There are 3 ways to turn a row about zero (a turn may also mirror it). The second row of each pair is the first, turned, with some noise. The first 30 pairs use one turn. New pairs use 3 turns, one after the other, and a turn may come again.
Some pairs, each with its turns in order after it:
[ 14.4   9.0  26.5 -22.8 -38.4  36.9 -38.5 -44.6 -44.0]
[-16.6   0.0  37.6  18.9  72.2 -44.0  28.4  -6.1  15.7] => z512

[-12.0   1.4 -21.5 -49.0  40.5  -4.3  16.5 -49.2 -38.8]
[ 44.9   1.4  -8.2  16.0  36.6  -3.6  41.1 -54.1 -11.7] => z334

[-11.3   8.7   5.9 -34.8 -32.7 -22.2  38.1  31.3   2.4]
[ 14.0   1.7 -50.4   6.0  14.2  34.6  30.6   4.4  10.1] => z512

[-20.1 -21.2 -45.5  33.7 -38.0  44.7 -36.8  -9.4 -46.1]
[ 48.2  22.3  33.9  43.6  35.2 -18.4 -14.1  -1.5  55.1] => z218

[ 34.5  -5.0  39.3 -43.3  17.3 -24.1  31.1  34.7 -29.3]
[-40.3 -21.3 -29.6 -56.6   9.1 -11.4 -32.3 -32.8  -7.7] => z218

[-19.3 -30.4  -0.7 -19.8 -27.0  34.6  40.1 -12.7  -8.7]
[ 24.1  20.1  -7.4  33.4  46.9  25.2 -11.0  12.4 -17.6] => z512

[ 40.2  25.6 -20.9  28.1  16.2 -46.0  37.4  31.5  33.6]
[ 21.0 -19.0 -62.2 -28.0 -59.8 -16.7  -7.8  12.0  -6.3] => z512

[  7.1   1.2  18.9  41.4 -38.9  48.5 -24.0  20.2  24.0]
[-17.1  -0.8  19.4 -24.7 -45.6  -7.0 -25.4  51.9 -25.6] => z334

[  5.5 -48.7  21.2 -40.8 -20.8 -38.1 -24.4  -9.7  10.6]
[ 15.0  25.9   1.3  36.8  -2.7   6.2   3.1 -29.6  62.3] => z512

[-34.9   7.2   3.1  -3.9  19.5  -1.7   1.2  47.2  25.9]
[-17.8  24.7  25.4 -12.4  -0.4  36.5 -15.8   3.9 -34.2] => z218

[ 41.6 -44.4 -24.1  29.2 -19.4  -4.9 -16.3 -26.1 -45.7]
[  4.0  24.1  31.3  -7.9 -33.3   6.0  70.4   9.9  31.4] => z334

[ -2.7  14.6  -0.8 -39.6  21.0  41.3  25.5 -36.8  30.3]
[ 28.7 -37.9 -19.8  -3.9  -7.3 -19.2   2.7 -37.7 -48.4] => z334

[-37.1  -2.8 -30.7   8.4 -12.5  35.6   0.0  -6.7  15.9]
[ 14.9  -9.4  28.0   9.5 -12.9  31.9 -15.0  -0.8 -37.1] => z334

[ 16.3 -14.7   5.3  42.0 -11.5   4.2 -27.7 -21.5   1.6]
[  7.2 -31.8   8.9  37.8  19.4  -7.9  19.7   5.5   8.8] => z218

[-39.9  28.1  -5.7  37.6  -0.5 -48.3  41.7  27.9  25.6]
[-36.2  -9.0  -6.3  68.7   3.7  18.4 -51.4   0.2  18.5] => z334

[-45.4  36.9  -9.5 -34.0  -5.0 -45.7 -21.7 -32.5  17.8]
[-17.7 -49.5  11.4   7.7  -3.4  34.3   4.8  21.4  61.7] => z512

[ -7.6 -29.3  46.7 -47.0  41.5 -41.5 -36.8 -40.9  -8.6]
[ 31.3 -36.6 -11.4 -21.9  76.2 -18.2  38.0   2.2  31.4] => z334

[-12.9  16.6  -0.3  37.4 -11.3 -17.2  40.8 -45.4  41.2]
[-19.3 -51.4  17.3  59.3 -24.0 -18.3  -8.0  -2.9  -6.3] => z334

[ -2.4  -4.1 -20.8  25.8 -41.2 -37.5  11.9  -9.8   3.8]
[ 19.3 -29.5   7.0   7.5 -25.9   9.8 -16.6  38.5  27.4] => z218

[24.5  2.2 20.4  4.4 18.3 14.7 35.7 38.9  9.3]
[ -5.4   3.7 -55.1  -3.7 -31.8  -2.7 -19.6   4.9   8.9] => z334

[  9.5 -14.7 -49.4 -35.2 -27.8 -37.7 -22.2  45.8 -34.2]
[ -4.1  55.6 -16.0 -16.0 -14.8   9.7  43.9  34.2  49.1] => z512

[ 33.7 -41.0 -13.8 -11.9  -0.5  -1.0  33.7  17.9  29.5]
[-25.4 -13.5  36.9 -42.4 -15.5 -27.9  13.7  10.3   3.6] => z218

[-14.5 -29.9  -4.4  26.2 -16.1  34.8 -42.7  -6.5  -2.7]
[ 25.0   8.0  33.9  43.9  34.5 -22.6   4.2   5.2  -1.9] => z218

[  4.4  42.8 -14.9 -45.0   8.8  23.4 -37.1 -24.1 -49.1]
[ 48.8  30.9 -44.1  10.7  -2.3  -8.5  -2.2 -61.8   5.4] => z218

[  1.5  28.7  38.5  47.4  21.4  12.3 -43.5 -31.4  29.5]
[-13.5 -18.4 -13.4  68.3  14.0  23.3  45.2  -0.4 -34.9] => z218

[  9.1 -48.1  44.7   2.9 -27.3 -45.4  -8.5  -8.7  35.7]
[  3.7   3.8 -18.2  64.0 -26.6  -8.8  -3.2 -50.2  31.5] => z512

[ -9.6 -47.2  -2.1 -16.9 -47.3 -23.7 -36.4  11.4  16.3]
[-29.2  42.1  -7.0  46.6  -6.9   7.2   5.4 -10.9  48.1] => z512

[ 48.6  14.0 -45.7   9.4  44.4 -10.3 -43.9  21.4  35.0]
[-78.8   7.4 -25.7 -34.4  14.5  23.0  33.3 -15.1 -22.7] => z334

[ 42.1   4.0 -41.5  16.3 -25.1  12.6  30.5  13.5  41.8]
[  0.8  14.1 -64.3  -2.9  -4.2 -27.2 -37.2  31.3 -11.3] => z512

[ -0.7  43.9  30.0  41.5 -12.4  20.0   2.2 -21.4  -5.8]
[-23.8  -4.3 -29.2  64.0  -1.5  14.5   5.1  -5.0  13.4] => z218

New pairs, each followed by its turns in order:
[ 17.2  40.6  41.1 -43.4  18.6  17.4 -14.9   3.3 -37.9]
[ 47.5  20.3  12.7  19.0 -15.1 -25.7 -48.5  29.3  14.2] => z512 z334 z512

[-23.4 -36.9  25.1 -35.2 -16.6 -26.7  30.5  29.1 -44.6]
[ 36.5 -25.5  40.2 -52.7  24.1  29.2 -18.6 -12.6  10.7] => z218 z334 z512

[ 16.6  42.3 -15.6   4.2  28.7  14.2  40.7  -3.8 -47.3]
[ -7.8 -23.9 -59.0  14.8  21.5 -13.4  38.3  18.8 -30.5] => z218 z218 z512

[ -2.2  -2.0   7.3  28.1  38.7 -29.3 -43.2 -35.7 -20.3]
[  1.1 -37.0  40.3 -21.5  -6.6   0.8   1.0  10.8 -54.9] => z512 z334 z218

[ 35.1  -7.2  16.0 -17.1 -48.8  -8.5  29.7  39.9 -10.8]
[ 36.6 -27.1  -0.6  -7.0  60.8   3.2   3.7  23.9  22.6] => z334 z334 z334

[ 40.9  27.3  -4.7  30.0  35.9  -0.6 -17.6  13.9  46.3]
[ -1.7  33.9 -40.7  19.3 -13.5 -59.8   5.7  -3.9  -2.2] => z218 z334 z512

[-34.9 -39.9 -42.2 -33.5 -26.9  37.6  -4.8   8.8 -16.5]
[-13.6 -26.3  44.4  62.4  17.9   4.8  34.4 -11.8  17.2] => z334 z218 z334

[ 40.8 -32.9   1.7   6.9 -19.0   2.0  42.8  38.3  16.5]
[-46.7  -1.7  13.5 -19.7 -37.8  32.0 -32.7   9.3 -18.0] => z334 z512 z512

[ 38.2   9.4  10.5 -18.7   5.9  23.1  35.7 -12.6 -15.0]
[  2.6  26.0 -15.5 -15.2 -33.5   5.8  26.0  31.4  18.1] => z512 z334 z218

[ 35.6 -45.6  19.6 -41.7   2.0  33.8  26.0 -31.3  48.2]
[-38.3  71.9  -7.1 -34.2  24.4   8.4   0.7   7.9  47.0] => z218 z218 z512

[-36.1  31.2   5.7 -46.4 -18.8  33.5 -15.1 -27.9 -11.2]
[-31.2 -19.2 -31.6  42.3   5.8   9.7 -13.4 -53.9  11.0] => z334 z334 z334

[ 48.8  19.3 -20.5  -2.0 -26.3 -29.9 -45.5   6.8  18.5]
[ -1.1 -51.6 -19.1  23.2   7.4  50.4  31.5  11.9  15.9] => z218 z512 z218

[ 41.1  47.4  16.7 -43.2  31.0 -36.4 -30.2 -13.7 -23.0]
[ 38.8  -9.6  15.5 -16.8  -4.8 -61.9  45.7  42.6 -24.6] => z512 z334 z218

[-42.7  39.1   6.8 -14.0  36.6 -18.6 -40.1   9.4 -20.9]
[ 32.6 -23.9  19.5 -31.0  41.2   8.6 -41.3  21.3 -26.7] => z334 z218 z512

[  9.9  15.5 -21.2 -36.7 -17.7 -22.2   2.1  31.1  38.5]
[ 59.1   6.3  22.1  -6.1   8.6 -17.3  19.2  16.1 -18.5] => z512 z334 z334

[ 21.0   1.1 -28.1 -10.7 -18.0  41.7 -48.5  43.2   6.5]
[-42.6  47.4  -6.1 -41.2   4.0  -3.2  44.2   2.1 -26.0] => z334 z512 z218

[  8.7   0.5   4.5  34.0   9.4 -43.0  30.2  35.1  47.6]
[-57.0 -23.8  -5.9  19.3  20.0  24.1 -19.2 -37.2   0.4] => z334 z218 z218

[-21.9 -24.3   1.2  23.3 -23.6 -46.7  35.8  10.8  19.0]
[ -7.0 -44.7  12.4 -11.7  39.9  15.2 -13.2  40.8  -6.4] => z218 z512 z512

[ 11.1 -46.9 -27.6  16.1  22.7   1.9  48.7 -33.3 -40.8]
[ 33.6  13.9   3.6  11.5  28.5 -36.5  40.7  53.0 -25.5] => z512 z218 z218

[  8.7  31.3  46.3  36.5 -31.0  -8.1  44.1  43.9 -32.7]
[ 29.2  -1.7  20.4 -39.5 -58.1 -22.0  17.6  61.6  -0.9] => z334 z218 z334

[-29.3  32.7 -18.7  10.4 -14.5 -26.8  -5.3  44.2  12.7]
[-28.0   4.1  17.4  -3.1  39.9 -53.1  12.1 -18.1   7.2] => z512 z334 z512

[ 45.6 -41.8  21.3  25.8  38.5   0.5 -35.0  36.1 -34.9]
[ 71.2   9.6 -22.9  58.8   8.1 -21.8  16.7 -14.4  13.1] => z334 z334 z218

[ -6.8  -6.9  -0.7 -31.0  -1.5 -19.4 -46.2 -17.9 -19.1]
[ 10.1 -12.7  33.4 -13.7  -5.9  23.7  42.3   2.4 -14.8] => z512 z512 z334

[-36.5 -26.2 -28.8 -25.0   9.2 -41.8  32.8  30.5  27.1]
[ 56.8  35.4 -18.1 -14.2 -21.8  14.4  -3.1  -6.3  41.7] => z334 z334 z334

[  2.7  14.4 -43.7 -46.8 -45.8 -23.7  10.6  -2.8  12.6]
[ 15.2  31.6  -5.4   0.7 -46.3 -15.7  18.1  53.7 -23.2] => z334 z218 z512

[ 45.6  45.4  46.1  -6.6  27.3 -11.1 -43.8  42.4 -32.5]
[ 27.0  -5.7   1.0 -73.7 -37.8  23.5 -54.7 -38.1 -14.2] => z334 z512 z334

[ 10.4  11.9  28.6 -49.1   4.6  49.2 -35.7 -34.0  -8.7]
[ 11.1 -16.4  27.7 -33.6  19.6  15.2  24.6 -70.8   3.9] => z334 z218 z334

[ -5.7 -18.5  -7.7 -26.8  14.5  31.9 -30.8  31.1  42.5]
[ 22.7 -44.2 -19.7 -28.4  34.6  20.4 -14.2  21.7  -8.0] => z512 z512 z334

[ 21.8  20.7  10.8   8.3  -7.5 -33.7   3.8 -44.9 -12.1]
[-33.6   8.4  41.6  14.5 -29.0 -15.3   7.8  -1.0  -2.9] => z512 z512 z334

[-37.1  27.0   2.8  29.6 -20.1  49.1 -15.6 -16.9  -1.5]
[-43.7  14.7 -40.8  31.7  13.2 -38.5 -13.9  -0.1  10.7] => z512 z512 z218

[-29.2 -47.1  45.8  23.7  31.2 -48.9 -12.8 -47.6   8.8]
[ 49.6 -18.6 -25.7  55.0 -19.3 -18.5  -7.3 -50.8  40.4] => z334 z512 z218

[ 22.2   3.6 -46.3   7.9   8.2 -25.0 -29.2  10.8  36.0]
[ 12.2 -23.8 -26.8 -16.6  12.2  30.5  45.8  -6.6  27.0] => z218 z512 z218

